The same things were measured in two ways. Each way mixes the same 12 hidden numbers, adds some noise and spreads widely along 7 directions of its own, which tell nothing about the thing.
Some things both ways: the first way, then the second way.
[ -1  -3  -1   1 -13  -6   2  -6 -11 -13   9   1 -11   5   5   2  -5  -3
 -22   2   0   7   5   1  14  -6 -21  -2  -8  -7]
[ 11 -10   2  -8   1 -11   2 -12   5   7   1   6  -3   6  -1  -6  13 -10
  -5  -1   3   5  -4  -9   7   5   8  -1  17]

[ 12  13   6   1  20   5  10   1  10  -2  -6   2   0  -9  11  -5  -5 -10
  17 -13  -3  -5  -2   2  10  -4  34  -2  19   1]
[  8  -1  22   2  -1   5 -17  13  -8  -2 -16   3  10  -4   1  10  -3  13
  -2   4  -6  -2   0  -4   1  -5   5  -7  -2]

[-14 -11  -6 -14 -29   3  11  -5 -37  -3  -5  -5  -8  14  -3  20   1  -4
  -9  19  11  18  -4  -4  20   4 -44  10 -13  -9]
[-10  -1   6   0 -16   5   0   5  -1   3   3  -4 -11   0  -4 -13  18 -20
   0 -36   3  -6 -26  -1 -18  -3 -11   7   5]

[-9  2 -5 -7 10 -6  4  2  7 11 -8 -7 14  3  2  5 -4 -6  9  9  5 10  0 -2
  4 10 28 -1  7  4]
[  2 -11  -1  -4  10  -6   2   4  -2 -11  -5  12  -2  -6   7   5  -4   6
   0  19  -3   8  -2   0  32   9  36  -4  -4]

[-10  -8  14  -5 -23  23  -8  -4   2  -5  -6  -5   5   5 -14  -2  -2   2
  -7   2  20  15 -17   0  -2  -5  -5  12  16  -5]
[  1  10   5  -9   2   9   0  16   0  14  12  10   4 -18 -15   2   4   2
  -8  -1   6  -3   6   8  18  10 -14  16   1]

[ -2 -10   9   1   0  11 -12   1   3   0   4   4  12   0  -7   0   5  11
   0  11  -3  12  -1   9   0  10  11   5  13  10]
[ 12  -5   7   4  -2 -12   5 -17   5  16  17   8  -4   5  -9 -17  12 -26
  -4 -18  12   1 -14  -4  -7  10 -14   3  10]

[-18  -3  -5 -15   0  -1  -2   1 -17  20  -3  -9   8   3  -3  18   5   1
   0   9  13   3  -5  -2  10  13 -20  12 -12  -8]
[ -9  -7   3   0  -9  17   4   0  -9  15  -1   2 -16   2  -8   1  18 -11
   6 -23  -3 -22  -1   4 -21  19 -44   2  -3]

[ 19 -20 -12  -5   3 -11   7   6   8   5 -12 -14  -5  -7   7   6   3   7
   9   5  -2   1   9  22 -11  -5   5  -3  -8  -5]
[-11 -14  -1  13  -6  13   6  -8  -7 -18  34  15 -15   9  12  -5   3   0
   3  15  -8  -2  14  11  -5 -11 -13  -4   8]

[ 10   1   3  -4  10   1  -5  -8  14   4  -9  -2  -7 -13 -15 -11   9  10
  28  -5  -2 -14  -9  -6 -36  -5   0  13  -7  -6]
[-12 -14   3   8 -10  12  13  17  -5  -6 -11  -8  -7   1  -7 -17   5   7
  11 -14  -1 -12  -3   2 -23   4 -26   0 -11]

[ 19 -18  -7  -1   2  -2   1  -1   6  -2   2  -5 -14  -7  -8  -2  11  -1
  12   2   6  -2   8  13 -25  -8 -10   6  -6  -7]
[  7   7  10   2   0  12  -2  -8   4   9   9   4   2   1   1   2   0   3
  -5   5   1   2   9   1  -8  -4 -12  -3  18]

[ -6   4   0  11   2 -10  -5  -2  -1  -8   5   0   4   9  14  -3  -7   3
 -30  -4  -9   4  -5  -3  12   1 -13 -12  -4   0]
[-18  14 -17   6   4  11  10  12  23  20  17   4  -3 -11  -6 -11  -1 -17
  -8 -13   8   0   0   7  -1  14  -8  14  -1]

[ 19   2  21   6  -6   8   3 -10  -2 -25  -1  10 -21  -7   0  -6  -3   5
  -5 -19 -13  -3 -20   7  -2 -19  -4   7   8   0]
[-31 -22 -13  10  -1   6  11  15  14 -16  19   5  -8  -5 -11  -4  -9  13
  13  10 -16 -11  11  22   3 -13   8  10 -14]

[ 10  14 -18   6 -15 -13   7   6  -4  -5   7  15 -13  13  -1   8   6  -4
 -13  -9   0  -8   3   0  25 -10 -23  -4 -12   3]
[  1  11 -28   1  -3  20  19   2  20  -2  10  -9  -4   2  -5   1 -15   1
   1   9  11   3   7  21   3  18  20  10   6]

[ -9  -2   7  14  12  -8 -17   3  13 -16   1   5   2  -1  -2 -21 -10   7
 -24 -13 -22   5 -15  -4  -5  -1  -3  -5   3   0]
[ -2   1   1   5   8   7  10 -13   3  -1   0   9  -1   6  -1  -3  -3   2
   2   9   3 -13   2  11 -11  12   2  -4  -8]

[ -2  10  -9  -1 -19  -2  11  -3  -8 -12  -3   3 -18  12  -8   1   6 -10
   3  -1   7   1  -5  -6  10 -12 -26   2  -2  -8]
[  3   9  21  -2  -6  15  -9   8  -6  19  -2 -10   3  -7  -7  -1   3  10
   4 -10  10  10  -6 -10  -5 -11  -9  -5  11]

[  7  24  -1 -15  19  -1  22 -11   2  13 -12  -7   2  -7  12  15 -13  -5
   7  -8  -7   0  -8   9  11   6  39  13  14   4]
[-17   6  10   3  16  -3 -17   2  -5  18   2  12   3 -13 -19   6   6   7
  12  23  -8  -2  20  -6  26   3  -7  12 -14]

[-15   0   6 -10   0   9   4  -8  -9   0   0 -11  -6   3  -8   3  10  -7
  10   4  16   1 -12  -2  -6   2 -19  13   6 -11]
[  0  -6  21  -1  -7   9  -2   5   0   4 -15  -1   7  -4   3  10   0  10
   3  -9   1 -13  -5   2 -17   4 -12 -11   4]

[ 2 -4 -3 -7 -6  8  1  6  5  7 -9 -3 14  3 10  6 -7  6 -9  9 -9 21  7 22
 21  0 15 -4 15 -3]
[  4 -16  -6   5  -9   0   9  13   1 -11  13   4 -12  11  -4 -13  13   1
   7 -10   5   5   2  12  -9   3   2   2   3]

[  4  -8 -10  -8   5  -7   7   2  10   3  -2  -3   3   7   4   1   0 -10
   3   9   0  15   4  12   2   5  24  -4  12  11]
[ 15   8   1   5   3  12   2 -37  -3  22  37  -1 -18   4  -3  -3  -6 -16
  -1   4   4  18   0  -5   4 -10 -18  -6  24]

[ 17  15 -15   4  24 -16  18   0   4  -2   2   4  -8  -2  20  -1  -9 -13
 -10 -15 -15 -10   9   2  10  -5  14  -7  -2   2]
[ 11  11   9   9   4  -1 -10  -7   7   4  -8   6   3   5  -2   0   6 -11
  -3   0   2   5  -6  -3   2  16  13   3  11]

[ -2 -20   0   3  -7   4 -21   2   4   2  13   6   4  -2 -19  -9   9  10
  -9   6   7  -3   8  -6 -25   1 -17   7 -15   3]
[  0   3   2   5  19  -2   2 -23   7  23  16  12  -8  -6 -10   1   3  -8
   3  18  -5   7  19  -4  17  10 -23   3   6]

[  6   1   0  -6   9  -6  20  -8  -4 -10  -4   0  -6   2  21   3 -10  -6
 -21  -3  -5   8   0   1  14 -11   2   2   0 -10]
[  7 -12   5   1  -8  -4   4  10   1 -12 -16   8   0   5  -2  -6   7  -3
  -1 -19  -3 -16 -13   9 -12  22   4   3   2]

[ -3  14  -1   1 -25  10  11   0 -17   1   3   4  -7   4 -16  29   8  -7
  16   3  16  -1   2   9  19   2   9  12  13  11]
[ -6 -14   6  -8 -10  -5  -6   3  -8  -5   5  -5  -3  -5 -10   2   0  19
  18   6 -12   1  13   0   5 -20 -12   3  11]

[  2  -2   1  13  -1  -7 -12  -6   8 -15   7  10  -7   7  -8 -18   5   5
 -11  -3  -9  -1  -8 -14 -22  -8 -23  -3 -10  -1]
[-25  -3   0  10  24  10  13  -2  12   6  -3  10 -11 -12   1   1  -4  14
  12  20 -14   5  19   3  11   8 -11  -3  -5]

[-17  -4   0  -3  13  -2  -5   1  -3   3  -1  -6   9  -9  -9  -2  -5   3
   4   8   4   4   2 -11  -1  15   7  12  -2  -3]
[ -6   4  17  11   7   9 -12 -21 -11  18   0   5  -1  -1  -3  -1  -3  -9
  -3   9 -11 -11   2 -17  -4  -3 -24  -6  -2]

[ -5   5  -1  -8   4   2  11  -5  -6   4 -10 -12   9   1   8  15  -4  -3
  12  16  15  16   1  -1  20  12  17   4  11  -4]
[ -1  -6 -16   0   3  10  12 -18  -7 -18   4  11 -10   5  23   1  -7 -14
 -15  23 -11 -10   4  -1  12  12   6  -4   4]

[ 18  -9 -23   7  15 -22   3  16  16   8   0   4  -3  -7   4  -2   6  -1
   1  -8  -8 -17  22  10 -13 -11  10  -7 -18   1]
[ 15   8 -13   4  -5   8   2  10   7  -9   3  -8   7   7   0   1 -20  11
   1   4   7   5   5  17 -11   4  22  -2   2]

[ 16  -7   2 -20   4   8  36 -13 -12   3 -14  -9  -7   2  19  18   1 -13
  10   6  11   6  -3   5  -6 -10  14  11   6  -5]
[  1  20  -4   5   1   0 -16   1  -6  14  26   2  -5 -13  -4   1  -8 -22
  -7 -11  -2  12  -8  -2  14  -6  -8  10   1]

[ 17  10  19   1  -2  23  -9 -16  11  -5  -4   8   6   3   0  -9   5  14
  11   5  -8  14 -16   1 -10  -5   1   4  20  -4]
[-29   3 -15  13   3   9  10  17  17   9   7 -14  -1 -14   4 -10 -14   0
   9   2   3  13   7  -5   1  -7  -6  -1  -8]

[ 10  -7 -20   9  15 -15  -1   6  15  10  -4  -6  -2  -4  -4  -4   8  -2
  12  -2  -9  -8  11   7 -34  -3   2  -6 -11  -3]
[ -9   6  -7   9   1  17   8  25  11   1   3   2 -14   0  -3 -14  10   4
   3 -17  -1  12   2   9  -9   8  -3   6   9]

[ 14  -8  -9  -8 -11  -9  13   0  -6   3   1   2  -1   4  13  20   3   8
 -12  11   3   3  16  14  17  -4   4   0 -10   6]
[  2 -13  10  -4   0 -26  -4  20  10   4   6  16  10 -10 -14  -9  13  -3
   0 -12   9   2  -6   3  15  10  10  12   1]

[-10 -16  -1  -2  -5   7  -9   4   4   5  -5  -7   5 -12 -16  -8  -1   7
  -3   1  15  -8  10 -11 -24  -7 -11  12 -15 -16]
[  7  -4   8   3  -4  -6 -10  15 -10 -12  -9   5  11  -3   0   1  -3   6
  -1  10  -2  -2   4  -2   9   6   6   2  -4]

[ 18 -13   0 -11  16   1  -1  -7  11   6 -11  -3   3  -6   6  -3   0  11
   9  10 -16  16  -5  16 -18   0   7   6   3  -6]
[ 13  21   0 -10  24  -5   3  -8   2  15 -10  17   7   2   1   1  11  -3
 -12  13  16  -1   3   2   5  23  14   1 -14]

Other things, the second way, with their names:
<216>: [ -7  -6   2  -5  -3  11   5  -2  -9   6   1   6 -15  -4  -4   2  13  -8
   1 -10  -7 -12  -1   3   1  11 -26   5   2]
<39>: [  0  -4   0  -5 -12  -2  -6   2  13   1   3  -8  11  -6  -2   5 -11  -2
  -2  -2   1  -1  -8  -1   6 -10  21   3  15]
<97>: [ -8 -17  20  -4  10 -11  -4   9  -1   9 -11   7   0  -9  -6   0   9  17
  14   0  -7   6   4  -9   7  -6  -4  -9  -1]
<146>: [ -9  10  -6  -8   4   1  -1  17   7   7  -1  -2   7 -16  -2   8 -15  12
   1  -5  -5  -4   7  10  -4  -5  -8   3  -7]
<201>: [ 29  -5  -1 -18  -5 -11   5 -24 -10  17   9  -2  -5   6  -2  -7   4 -18
  -8 -12  13   3 -13 -11   0   6  -7  -6  16]
<189>: [ -5  -4  18  15  -3  -2  -3   7  13  14  17   6   1  -6  -9 -11   9 -13
  -1 -24   4   3  -9   1 -15  -6 -25   3   6]
<118>: [  0 -12  20  -5  -7 -13  -4  -6 -17 -12 -21   2  -4   0  -6   6  19   8
  22  -3  -6 -10   1  -1  -3   6 -23   2  -1]
<8>: [ 21  -8  13  -3  -2 -17  -8 -24 -22  -4  13  17  -2   8  15  -5  12 -25
 -15   5   4   3 -11 -17  13   0  -2  -8  10]
<256>: [ 16  -8  14  -4  -9 -12 -10   8   2  11  13  10  12  -3  -7  -9   4 -11
 -14 -14  10   2 -14  -6   7   1  10   3  16]
<138>: [ -5 -22 -20  13  10  -4  10 -10   3 -14  15   9 -10   9   9  -2 -13  -4
   3  32  -8   2  13   4  15   5  20  -8 -14]
<147>: [-18   6  20   9   5  15 -12 -13 -10  11  16   1 -12 -13 -13  15  -1   8
  19   9 -15  -2  11   5   4 -20 -35   3  -5]
<220>: [  0  14  13  -1   8  -8  -9   5  13  12   1   2  24 -20   0   6 -11   0
 -10  11  10   9  -1  -6  18  -8  10   4   1]
<96>: [  7   4 -13   0   3   0  19 -24 -11 -16   6   4  -8   6  12  -1  -3  -7
   3  21   4  -4  14   8   1  17 -24   0  -2]
<448>: [  6   3  -8   4  -1   5   5 -13   6   7   0  -8  -9   6   5   5  -3  -8
   5  -4  -3   3   6   2 -13   9 -22  -6  10]
<325>: [  1   5  13   1   3  -1  -5  13  -3 -12 -19   3  10  -7   4  10   0  23
  11  17   0   7  13   2   8   6   4  -2   2]
<94>: [-26  -2  15  12   9  -6   2  15  25  12   2   5   5 -20  -9  -9   4  -2
   2 -16  -2   2  -9   2  -5 -13 -11   7  -9]
<20>: [ -8  -4  12   9  -4   6   0  -9   7  13  14  -8  -8   5  -7 -15   9  -2
   8 -10  -1   9   0  -9 -22 -26 -22  -4  14]
<273>: [-16 -17   4  16  10  -2  -8   4  13   5   8  20  -4  -5   4   8   1  -5
   5  14 -10   5   9  -2  25  17  14  -5   5]
<374>: [  8   6 -11  -2  -4  -8   1   5   8  11  25  -3   5 -12  -8  -4 -12 -21
 -12  -9  13   6 -11   4  15   0   5  12  -1]
<250>: [ -1   8  11   2  -6  -1 -20   1  -9   0  16   8  18  -9   9   6 -10   0
  -7  25   6   7   6 -12  24  -9  19  -1  11]
<121>: [-12   8 -15 -10   9   5   8  25   3  18  -1  -4  -9 -16 -12 -15   3  -4
  -6 -15   0   6  -6  -3  12   2  -1  14 -14]
<424>: [ 18  32 -16  -3  20   9   1  -4  -3   9   5   1  -8  -3   7  10  -4  -4
  -9  15   7  24  11   5  18  11   4   1  -7]
<428>: [-19  -8  -2  12  11  -1  -1   7  14  -4  12  11   2  -4   6   8 -12  13
  11  18  -7   3  14  12   3  -6  16  -9 -11]
<251>: [  9 -14  12   9  10 -11   6  13  14 -17  -6  20   7   5   3  -5   8  14
  -2  12   0   4   9  11   0   9  17  -4   1]
<459>: [ -6   6   6   8  -6  14  -3   4  -5   1  16  10  -5  -6   6  -2   1 -11
  -9 -12  -6  -8  -1   5  -9   2 -30   4   8]
<392>: [ -3   4   4  -4  -4  -5  -6  21   2  -4 -10   0  14 -10  -2  -1  -1   8
  -2  -1   1  -3   4   0   0  -1   0   7  -1]
<234>: [ 13  15  10  -1  16   1  -7  -3  -4  20 -11   7  12  -3   1   0  -1   1
 -11  13   7   2   9 -11   2  11  -5  -6  -5]
<435>: [ 24   5   9 -12  -1  -7   0   3 -20 -15 -19   7   2  10  12  -3  15   3
  -9  -5   7  -3  -8   1 -13   6   3  -6  -3]
<430>: [ 12 -18  15   2  -5 -17  -3   5  -7 -22 -11  11   6  13   2 -15  17   2
  -1   4   6   2 -12  -5   5   3  32   0   2]
<475>: [ 12  15   1 -10   5 -14   4  -7   6  -2 -24   7   9  -4  -1   3  15 -16
  -7   0  12  -5  -8   2  12  34   7  15   0]
<207>: [ 12  19 -21   4  17   9   6 -11  11  13  22   4  -2  -2   1  10 -14  -9
 -11  25   4  10  23  11  14   9  -7   4  -5]
<330>: [  8  -5  -5  -3   7  -7  -1  21  -9  -9   3  22  -3  -1   7   1   4   4
  -4   2   4   2   0  12  16  24  22  -1 -12]
<111>: [-10  -6   9  -6  -8   8  -1  -6 -15  -1  -2 -16   0  -4  -1   4 -12  18
  13   4  -9 -10   5  -3 -19 -31 -24 -10  -7]
<116>: [  6  17  -2  -1  18  -5  -3  -6  11   0  11  20  18  -3   6   9  -5   2
 -17  35   8   0  19   9  16   3  19   5  -7]
<333>: [  1   3 -15 -10 -15   4  14   0  -1  -1   1  -7  -7   4 -12 -20   7 -12
  -3 -22   4 -16  -7   6 -20   9 -18  17   7]
<181>: [ 17  -4  34  -2  14 -12 -11 -15  -8  23  -6  18   3  -4  -8  -1  17  -4
  -2   1   2   4  -1 -17  11  10 -17  -6  10]
<105>: [  9   3 -22  -9   9   0  26  -8   7  -3 -11  -1  -5   3  12  -2   0  -4
  -5  10  10   0   9   5  -1  25  -7  -2  -6]
<70>: [-12 -23  -4   6 -19  17   4 -20 -19 -21   4  -7 -16  12  10   6  -9   1
  16  18 -12 -15   2  -2  -2  -1   0 -12   6]
<192>: [  8   2  -2  -5  -6  11   5  -5 -11   2   8  -9  -8  -1   4   7  -9   1
   1 -10  -3  -4   0   9 -18 -10 -30  -8  -3]

Some of these things the first way, each followed by its name:
[ 14  -5   3  11 -13   8 -11   1  -4 -15   8  12 -12  -2 -13  -6   7   6
   7   0 -14   2   3   9  -3  -3 -13   0   4   6] -> <20>
[-16  10  -4   0  -3  -1   7  -2  -7  -7   0  -1   1   3   4  -1  -4   1
 -12   4   1   1   8  -9  20  -1 -11   1  -2 -10] -> <234>
[-15  15   2   5 -18   3   6   4 -20 -10   3   7 -16  10 -13   3   4 -14
   0 -19   5 -17 -18 -15  13   0 -18   3  -1  13] -> <147>
[ -8  -7   3 -15  -7  10  18  -8 -16  -5  -1 -13  -5   4  10   7   3  -3
  -5  10   7   5   4   7   8   2 -10   6   7  -4] -> <189>
[ -3  -7  -4 -11 -18   4  -3   7 -10  11  -4   3  11   4  -9  19   3   6
  18  23   9  18   6   9  25  16  15   4   5  13] -> <111>
[-10  -4   9   7 -10  24 -17   5   2  -1  -6   2   6 -12 -32  -5   3  11
  21   6   0   8  -1   4 -13   4   5  18  17  -5] -> <430>
[ 10  -3   0 -13  35  -9  19 -10  11   9 -10 -17   1  -6  27   4  -3  -2
   5   0 -17   5  -2  23 -11   2  31  -1  11  -3] -> <428>
[-14   5  -2  -2   8 -18   0  -4   7   4  -7 -10  11   6  14  -3 -18  -5
 -13   2  -7  10  -5 -11   5   8  20 -13  -4   4] -> <121>
[ -6   5  -5   7   0 -10 -14   2   5   3   7  -1  10   6   7 -11 -14  -1
 -34 -12  -6  -5  -2 -15   3   6  -8 -13 -14   6] -> <475>
[ -5   6 -20  -4 -14  -9  15  -1  -4   2  -5  -8  -6  10   3   5  -1  -8
 -14   0   7  -5  11  -5   3 -10 -19  -2 -14 -10] -> <325>
[-44   1  -7  -3   0 -10  14   5  -8   5 -14 -20  15  11  14   9 -11  -7
 -30   5   5   9  -1  -7  16   0  -6  -4  -3 -17] -> <330>
[ 13   5  11  -8   7  11   3  -4   5  -3  -6  10   7  -6  13  -2  -5  13
   2   3 -10   8   1   5  20  -5  18   4  12  -3] -> <138>
[ 16   6   1  -6  -6  -6  24 -18  -8 -17   2  -5 -29   3  13   1   6  -8
  -1 -10   9 -18  -3  -7  -5 -16 -19   1 -10  -3] -> <220>
[-15  -6  20  10  -9   8 -23  -4   1 -15   4   1   0   3  -7 -21 -10   0
 -27 -16   2   4 -27 -18 -11  -7 -27  -2  -3  -9] -> <216>
[-28 -13  -5  -1 -14   2   0   5 -20   2   3 -20  -8  -7 -17   9  10   3
   0   4  16 -16  10   0  -8   7 -32  12 -14  -9] -> <116>
[ -2  14   0  -5  27  -5  -7   2  22  17 -13  -8  18  -6   2  -1 -14  -3
  11  -7  -4  13 -17   4   6  15  45   1  18   4] -> <70>
[ 25  -8 -12  -7   2 -15  19  -6   9  -4 -13 -12 -14  -5  13   6  -4   0
  -2  -1   7   0   5   9  -9 -18  -1   2 -12 -15] -> <250>
[-26   0  -2 -14   9  10   2  -1  -7  23   2 -17  22   5   5  11   0  -9
  -2  16  12  11   8   3   7  21  11   4  13  -1] -> <448>
[  0   2 -12  -2   9 -25  13   8  -1   9   1  -7  -5   4  15   9   8 -11
  11  -7   4 -23   7  -3   5   2   9 -15 -18  13] -> <192>
